The first 6 rows are patterns. Each new row is the sum of 2 different patterns, raised or lowered, with some noise. Before adding, each is slid sideways (what falls off one end comes back at the other) and multiplied by a number that may be negative. Names go in the order of the patterns.
(in the rows, 128 means zero)
Some rows, each with the names of its patterns after it:
[152 126 131 154 152 139  95  94 105 120 116 111 131 124  99 124 134  95
 160 100 119 106 119 162 149 103 162 118  97  98 107 120 129 145 160 145
 138 102]	q47
[149 139 137 161 120 110 143 111 149 111 116 142  95 146 133 142 159 154
 122 103 155 115 147 108 121 160 160 153 134 151 152 152 151 145 108 149
 116 103]	q534
[112 146 138 121 155 110 121 150 112 149 125 128 145 162 133 135 102  94
 143 113 157 100  95 108 109 124 147 149 139 157 161 138 119 121 114 159
 152 102]	q360
[151 144 114 126  94 140 101 113 156 133 136 140 115 148 107 135 113 140
 161 136 111 128 156 122 142 133 120 117 148 131 115 127 136 110 108 114
 155 108]	q423
[126 157  94 135 124 110 148 111 110 132 125 120 157 106 145 128 101 110
 102 103 154 161 124 102 149 117 129 136 150 158 140 161 144  99 129 123
 101  98]	q301
[149 107 154 150 154 104 163 148 159 111 110 125 108 137 152 129 160 115
 125 134 124  95 105 106 117 150 118 111  99 110 119 156 129 102  94 140
 126 155]	q331

New rows, each followed by the names of its patterns:
[185 166 138 199 170 155 151 123 150 190 170 128 138 141 171 128 169 153
 155 185 155 145 118 147 185 162 156 154 118 101 134 122 145 109 137 127
 132 164]	q360 q301
[104 122 134 124 120 123 107 110  61  98  74  93 151 107 102 100  88 120
 120 119  76  91 145 114 119 129 116 131 144 139  84 133 147 139  91  97
 114  81]	q423 q331
[134  91  78 124 115 167 140 127 142  71 142 149 129 146 109 120  99 119
  89  66 103 144 124 114  96  89 137 140 109  98 127 104 136 120 109 145
 113 101]	q360 q423
[118  85 140 143 148 116 149 183 154 129 160 144 156 169 132 160 133 143
 121 119 128 156 127 160 144 129 162 137 126  90 125 164  86 152 136 136
 134 127]	q534 q301
[ 94 100 113 157 130 156 142  98 136  95 132 120 126 152 111 110 122 109
 136  96 131 108 115 148 132  87 147 131 113 121 123 142 132 123 149 106
 101 109]	q47 q423
[115 148 128 141 160 136 135 125  82 120 135  97  93 101 142  90 151 122
  95 122 117 108 144 138 104 173 121 155 109 119 120 120  85 136 152 111
 106 161]	q301 q331
[174 195 153 173 157 106 111 121 123 174 106 164 136 131 115 108 161 185
 163 122 155 145 137 150 177 133 141 180 116 157 163 178 160  91 142 142
  98 161]	q47 q423
[163 175 165 138 123 131 117  99  97 155 137 165 168  98 118 139 167 105
 121 177 116 160 162 110 177 104 154 132 137 134 141 124 166 199 122 167
 119 163]	q360 q423
[126 142 117 115  79 124 163 115 150 139  91  98  80 103  68  98 146 125
 131 108  87 156 110 110  97 133 128 139 108  98 155  99 126 122  94  83
 127 116]	q360 q423
[ 95  83  71 138  92  94 118  63 131  79 113 104 128 131  92 102  92 138
  79 104 124 112 105 120 114 102 111 121  98  67  97 114  60 133 122  90
 120  60]	q534 q423
[155 160 130 152  98 131 150 145  92 128 103 136 172 102 124  90 172 134
 133 127 148 131 117 137 107  86 119 114 147 141 105 117 177 165 135 136
 125 120]	q360 q331
[155 120 108 153 102  93 137 147 140 183  94 132 166 130 112 112 122 143
 190 145 100 174 116 144 149 149 143 146 164 176 145 133 152  92 139 170
 190 128]	q360 q301
[131 119 138 107 106 109 143 152 133 130 168 149 136 162 184 140 105 195
  99 164 160 139 153 116 113 161 112 117 179 153 157 161 144 141 126  96
  95 160]	q47 q301
[161 156 128 157 159 191 171 142 109 180 144 157 184 136 183 196 170 117
 194 158 198 121 121 159 107 172 178 165 203 160 143 141 170 111 146 115
 136 195]	q534 q331
[ 98  90 166 166 105 141 129 118 166 130 142 136 114 130 116 102 106 148
 110 170 152 134 159  86 145 154 149 139 126 104 101 115 120  85 138 162
 128 143]	q534 q360
[140 153 129 167 133  97  85 105 129 112 148 104 126  91 112 120  74  88
 135 117 114 129 133 111  86 165 106 134 154  93 132 135 100 131 142  91
 154  99]	q534 q301
[143 162 194 157 149 103 108 135 132 141 177 169 139 177 192 134 181 128
 139 161 164 173 166 149 198 143 149 116 134 173 141 190 184 172 180 161
 188 160]	q47 q360
[127 135 124  99 117 154 133 129 159 138 145 124  95 157 113 117 188 124
 166 150 103 144  98 126 148 183 167 126 145 128 165 146 172 175 146 161
 171 115]	q423 q301
[177 131 181 110  99 150 127 151 184 128 145 138 121 159 113  95 125  88
 142 157 137 150 135 111 107 186 126 132  93 144 158 187 176 124 175 175
 180 133]	q534 q331
[ 86 133  86  76 134 119 119 112 125 105 121 130 118  80 137 107  87 101
 123  92 116  99  87 134  74 138  95  72 111  65 109 112 103 143 116 105
  72 103]	q534 q423
[154 113 119 135 127 148 153 102 138  89 118 121 118 135 116 124 102 137
 100 152 144 119 125 134 110 111 104 140 109 107 115 169 118 159 147  98
 129 103]	q423 q331
[155 199 196 177 153 162 168 168 145 140 113 137 180 145 155 119 158 156
 156 124 163 176 146 186 155 127 171 121 167 162 143 140 178 168 191 188
 133 177]	q360 q331
[130 143 163 143 134 133 134 122  88 125 117 135 142 126 119 127 148 144
 123 104 151  98 142 154 122 163 128 113 108 120 118 113 131 148 151 106
 124  95]	q360 q301
[140 181 146 179 127 107 112 122 136 180 149 156 171 164 141 131 162 157
 195 172 135 145 162 160 161 174 126 160 148 152 172 156 153 139 160 171
 135 133]	q47 q360
[152 106 162 132 166  85 111 107 118 163 150 104 150 134 113 139 120  87
  93 123 116 129 111 113  75  87 101 171 102 122 111 115 115 111 150  81
 132 166]	q423 q331
[141 177 137 105 176 143 127 134 110 115 129 148 111 134 114 176 148 114
 134 135 138 104 141 111 123 137 145 135 168 161 125 137 117 126 143 158
 145 169]	q534 q301
[155 151 157 181 207 166 168 113 121 162 127 132 125 184 130 123 132 182
 155 185 159 146 124 152 155 183 145 176 156 169 160 165 168 146 180 193
 197 178]	q47 q331
[ 81  95 108  77 137 102 142  92  65 106 106  95  85  97  70 105 101 116
 103 107 141  96  91  78  79 110 153 128 116 109 107 144 126 159 112 111
  87  67]	q534 q360
[182 132 133 101 181 117 131 141 175 166 115 133 113 119 131 106 153 144
 116 142 170 132 184 128 121 130 144 193 176 127 149 133 131 144 117 136
 125 140]	q47 q331
[164 127 200 140 123 140 113 110 148 164 201 168 166 150 133 139 172 173
 125 146 167 109 179 165 149 152 129 129 165 135 179 192 151 185 133 134
 143 119]	q47 q423
[103 119 140 154 166  93 146 120  98  74  89 104 114 153 138 125 107  89
 137 146 126 121 112 144  96 123 125 102 140 132 152 103 135 135 155  88
 133 101]	q47 q331
[105 128  86  76  78  73  93 151 112  97 100 140 110 115 151  91 135 144
 121 100 150 128 138 102  77 125  80 121 147 121 154 117  94  96 111 103
  78  96]	q301 q331
[ 96 144 126  68  98 120 134 111 115 125 135 144  88  65  95 136 105  81
 113  90 104 148 118 113 141 116 112 107 116 150 153  84 160  83 122 151
 116 186]	q534 q423
[141 148 155 143 102 163 189 114 145 142 114 134 135 124 134 115 182 156
 139 194 155 143 114 153 121 156 183 107 166 148 159 153 126  97 142 129
 131 149]	q534 q301
[116 152 135 130 188 181 163 193 136 174 141 158 117 151 170 155 158 148
 170 131 154 158 173 153 155 135 156 156 189 158 124 164 199 161 161 201
 158 177]	q423 q331
[148 158  93 115  93 125 143 145 126 141  95 101 111  96  74  94 107 115
 139  89  89 115 113 100 130 123  81 103 130  99 143 117 102 136 120 111
  95 136]	q360 q331
[ 60  93  60  81  91  80  82  90  66  62  99  90  64  76 119  62 118 118
  63 106  71  76 100  98  54  99  80 133 133  75 129  57 119 112  95  96
 103  91]	q534 q360
[117 148 147 121 143 142 166 126 152 105 148 138 112 137 118 129 109 112
 118 144 131 146 103 162 163 146 147 125 132 166 172 116 181 141 180 144
 121 171]	q534 q331
[199 108 173 162 164 200 175 122 167 142 108 103 132 157 160 184 158 150
 185 145 165 144 162 161 189 167 106 140 114 152 146 125 135 148 127 172
 187 115]	q47 q360
[ 77  65 107 141  99  87  83 130  69  87 100 113 106 126  85 113  83 114
  84  74  80 114  73 128 138 136 120  86 102  94  92  95  91 100  73 117
 118  65]	q47 q331
[122 134 124 120  81  80 132 117  65 111  84  81 131  68  62  78 103  78
  66  56 121  89 112 114  96  93 113  63  92 113  77 112 111 110 136 126
  87 107]	q534 q331
[114 104  85 100  67 115  83 111 124  84  64  89 116  61 124  64  86  76
 121 127 144 104 132  93  75  59 101 119 105 147 125 148 133  80 163  98
 114 122]	q47 q534
[160 163 165 117 140 150 138 173 139 126 167 111 130 159 195 199 191 129
 128 164 166 133 184 156 137 156  96 162 122 150 186 119 135 195 148 159
 149 203]	q47 q301
[113 126 110  96  95  98 123 121 124  84  85  89  67  91 108 121 137 127
 125  97  87 103 123 138 109  64 105 120 140 120 116 113 121 148  76 158
 124 133]	q360 q331
[168 154 165 133 101 131 142 154 127  95 121 140 156 172 159 169 179 187
 165 139 123 140 158 139 133 128 163 171 124 149 134 120 171 109 148 151
 116 165]	q534 q360
[112  58 105  79 110 115  62  82  98  90  71 131  91  79  82 127  81 125
 130  91 120 138 147  97 109 142 108  73 101 104 119 102 152 120 102  92
  94  99]	q423 q331
[112 107 102  77 127 111 148 122  99  84  92 100  99 114  83 140  72 109
 100 116 150  99 124  93  72  86  90 138  92 116  97 148 134 102  92  76
 113 103]	q534 q331
[116 137 149 164 155 155 175 162 158 144 169 151 175 178 163 123 172 193
 196 119 171 111 122 188 134 171 121 197 138 115 126 163 154 169 157 164
 131 167]	q423 q331
[ 89  96 136 131 128 108  63  81 133  68 132  88  82  97  45 108  75  99
 155 124  97 100 150  93  92 107  88 132 143 106 117 135 119 124 126  90
 100 109]	q534 q301
[119 136 127 123 122 152 163 160 110 135 184 171 112 150 137 107 171 156
 147 150 145 156 128 125 104 133 151 161 194 126 171 114 150 171 178 164
 132 132]	q360 q423
[148  99  93 110  93 140 128  85 110 106  86 110 123 102 122 110 156 150
 134 109 130  99 100 124 109 100  83  99 105 118  82  88 134 122  83 103
 124  72]	q47 q360
[107 128 154 150 158 166 165 133 187 137 139 131 146 191 184 169 122 161
 180 191 150 155  95 138 146  96 142 123 167 140 115  95 161 140 160 140
 121 131]	q534 q331
[152 140 154 110 105 136 149  74 141  98  81 114  97 110 112  87 120 125
 101 154 126 104  96 114 119 118 141 120 152 121  87 139 108 105 114  92
 144 165]	q534 q301
[ 79 141 124 125 155 110 136 146 170 127 103 135 103 140 154  98 162 110
 145 125  92  97 140 128 133 169 112 143 115 166 147 150 162 136 111 128
 144 115]	q360 q423
[123 145 139 149 146 135 138 116 106 140  84 155  77  62 116 109 114 155
 119 105 147 124 136  90  97 116 109 146  93 115 154 137 102 112 120  95
 146  84]	q534 q360
[128  96 135 114 129 170 118 126 123 141 135 162 130 134 143 153 173 127
 182 170 141  98 119 152 101 150 156 127 149 100 120 115 117 126 112 118
 142 173]	q301 q331
[102  83  56  77 108 146 105 106 101 103 131  98  93  98 103  74  71  79
  65  67 114  94 123 135  63  80 117  89 101 116 101 103 100 126  97 100
 119  92]	q534 q360
[125 144 155 148 116 164 149 137 138 140 122 119 119  79 105 128 117 117
 141  80 113 148  80 170  95 116 119 144 156 146  79 126 124  83 123  82
  87 105]	q47 q360
[107  70  95 132  86 141  94 106 158 146  95  85 144  80 140 100  90 157
 124 136 118 119 104 130 125 145 121 119 116  65 153 149 139 156 105  81
 107  87]	q534 q360
[107  76 138  95 143  83  69  94 110 115 107 131 111 131 145 126  90 107
 113 137 124 104 116 134 102 121 115  85 121 131 124 117 128 122 103 135
 114 112]	q360 q423
[ 83  74  69  74  95 140 142 127 139 143 121  96 101 110 137 116 101  68
 140 116 112 135  66  90 137  67 131 125 122 133 139 114 102  62  66 111
 110 118]	q47 q360
[105 106 167 155 138 135 157 148  99 170 125 127 138 127 147 139 126 139
 123  89 140 137 117 172 158 143 153  81 109 114 139 136 147 133 134  99
 119 108]	q423 q301
[ 80  86  63 105 103 128 113 100 105  59 120 110  99 140 106 102  65  60
  56  71  67  72 111  85  58  73  85  60 140  68  72  55  93 123 129  85
 115 103]	q47 q331
[110 121 117  95 121  77 118  84  96 136 144 112 148 131 125 103 128  87
 140 165 120 122 110 163 132 125 155 106 113 132 104  93 129 151  89 114
 100 164]	q534 q423
[ 96  68  84 108  88 132  96  81  79 122 141 112  85 132  89 101  92  81
 112  95 120 126 110  92  85 123 124 132 113 133  97 105 106 104 115 103
  83  98]	q47 q360
[149 100 172 131 104 137 105 135 137 101 174 136 118 128  99 125 144 169
 117 117 180 129 121 141 175 162 159 169 142  96 149 133  94 104 135 149
  84 130]	q423 q301
[175 134 160 142 112 174 159 150 191 169 195 181 142 125 139 152 216 209
 162 113 181 173 187 154 187 164 153 212 152 110 138 178 107 112 136 204
 146 162]	q301 q331
[100 139 108  84 119  78 128 136 100 160  86 103 101  80  60  96 109  83
 136  89 114  89  70  78 115 106  67  61  97  89 120 140  78 135 150 113
  78 129]	q534 q331
[ 78 147 144  98 136 110  92 138  88  93 139 128 164 165  86 102 100 165
 126 147 132 116  83  76  97  62  74 138 126 129 156 122 102 109 163  99
 113 144]	q360 q301
[ 75  89  98  68  63  83  94 102 119 107 137  83  93 135  79 130  97  78
  98  86  76 106 131  51 124  69 115 128  84  92  94  70  50  79  95  59
  93 115]	q534 q301
[109 107 116 124 101 146  62 144 142 122 144 103  81  98 105  84 104  92
 134 121 107  75  75 122 148 119 102 108 103 122 122  96 146 117 122 140
 114  60]	q360 q301
[133 176 117 142 124 134 126 136 160 146 149 128 143 142 117 166 136 166
 182 125  99 139 184 116 158 139 122 116 127 135 104 124 167 122 126 148
 184 124]	q423 q301
[ 87  90 112 115 123 132 113 102 102 128 118 118 113 136 158 126 119 152
 105 130  93  94 124  90 138 127 127 125  82 105 132 116  70 102  88 105
 138 118]	q423 q331
[166 153 160 175 173 134 177 132 110 169 136 155 149 177 165 137 132 122
 144 144 141 150 123 163 104 124 136 172 167 131 146 110 158 139 165 114
 134 178]	q534 q423
[ 89 123 136 159 140  80 150  74 155 128 128 162 148 123 101 130 111 107
 126 136 104 145  80  74 159 136 111 138 114  78 143 108 117 112  89 133
  91 118]	q534 q360
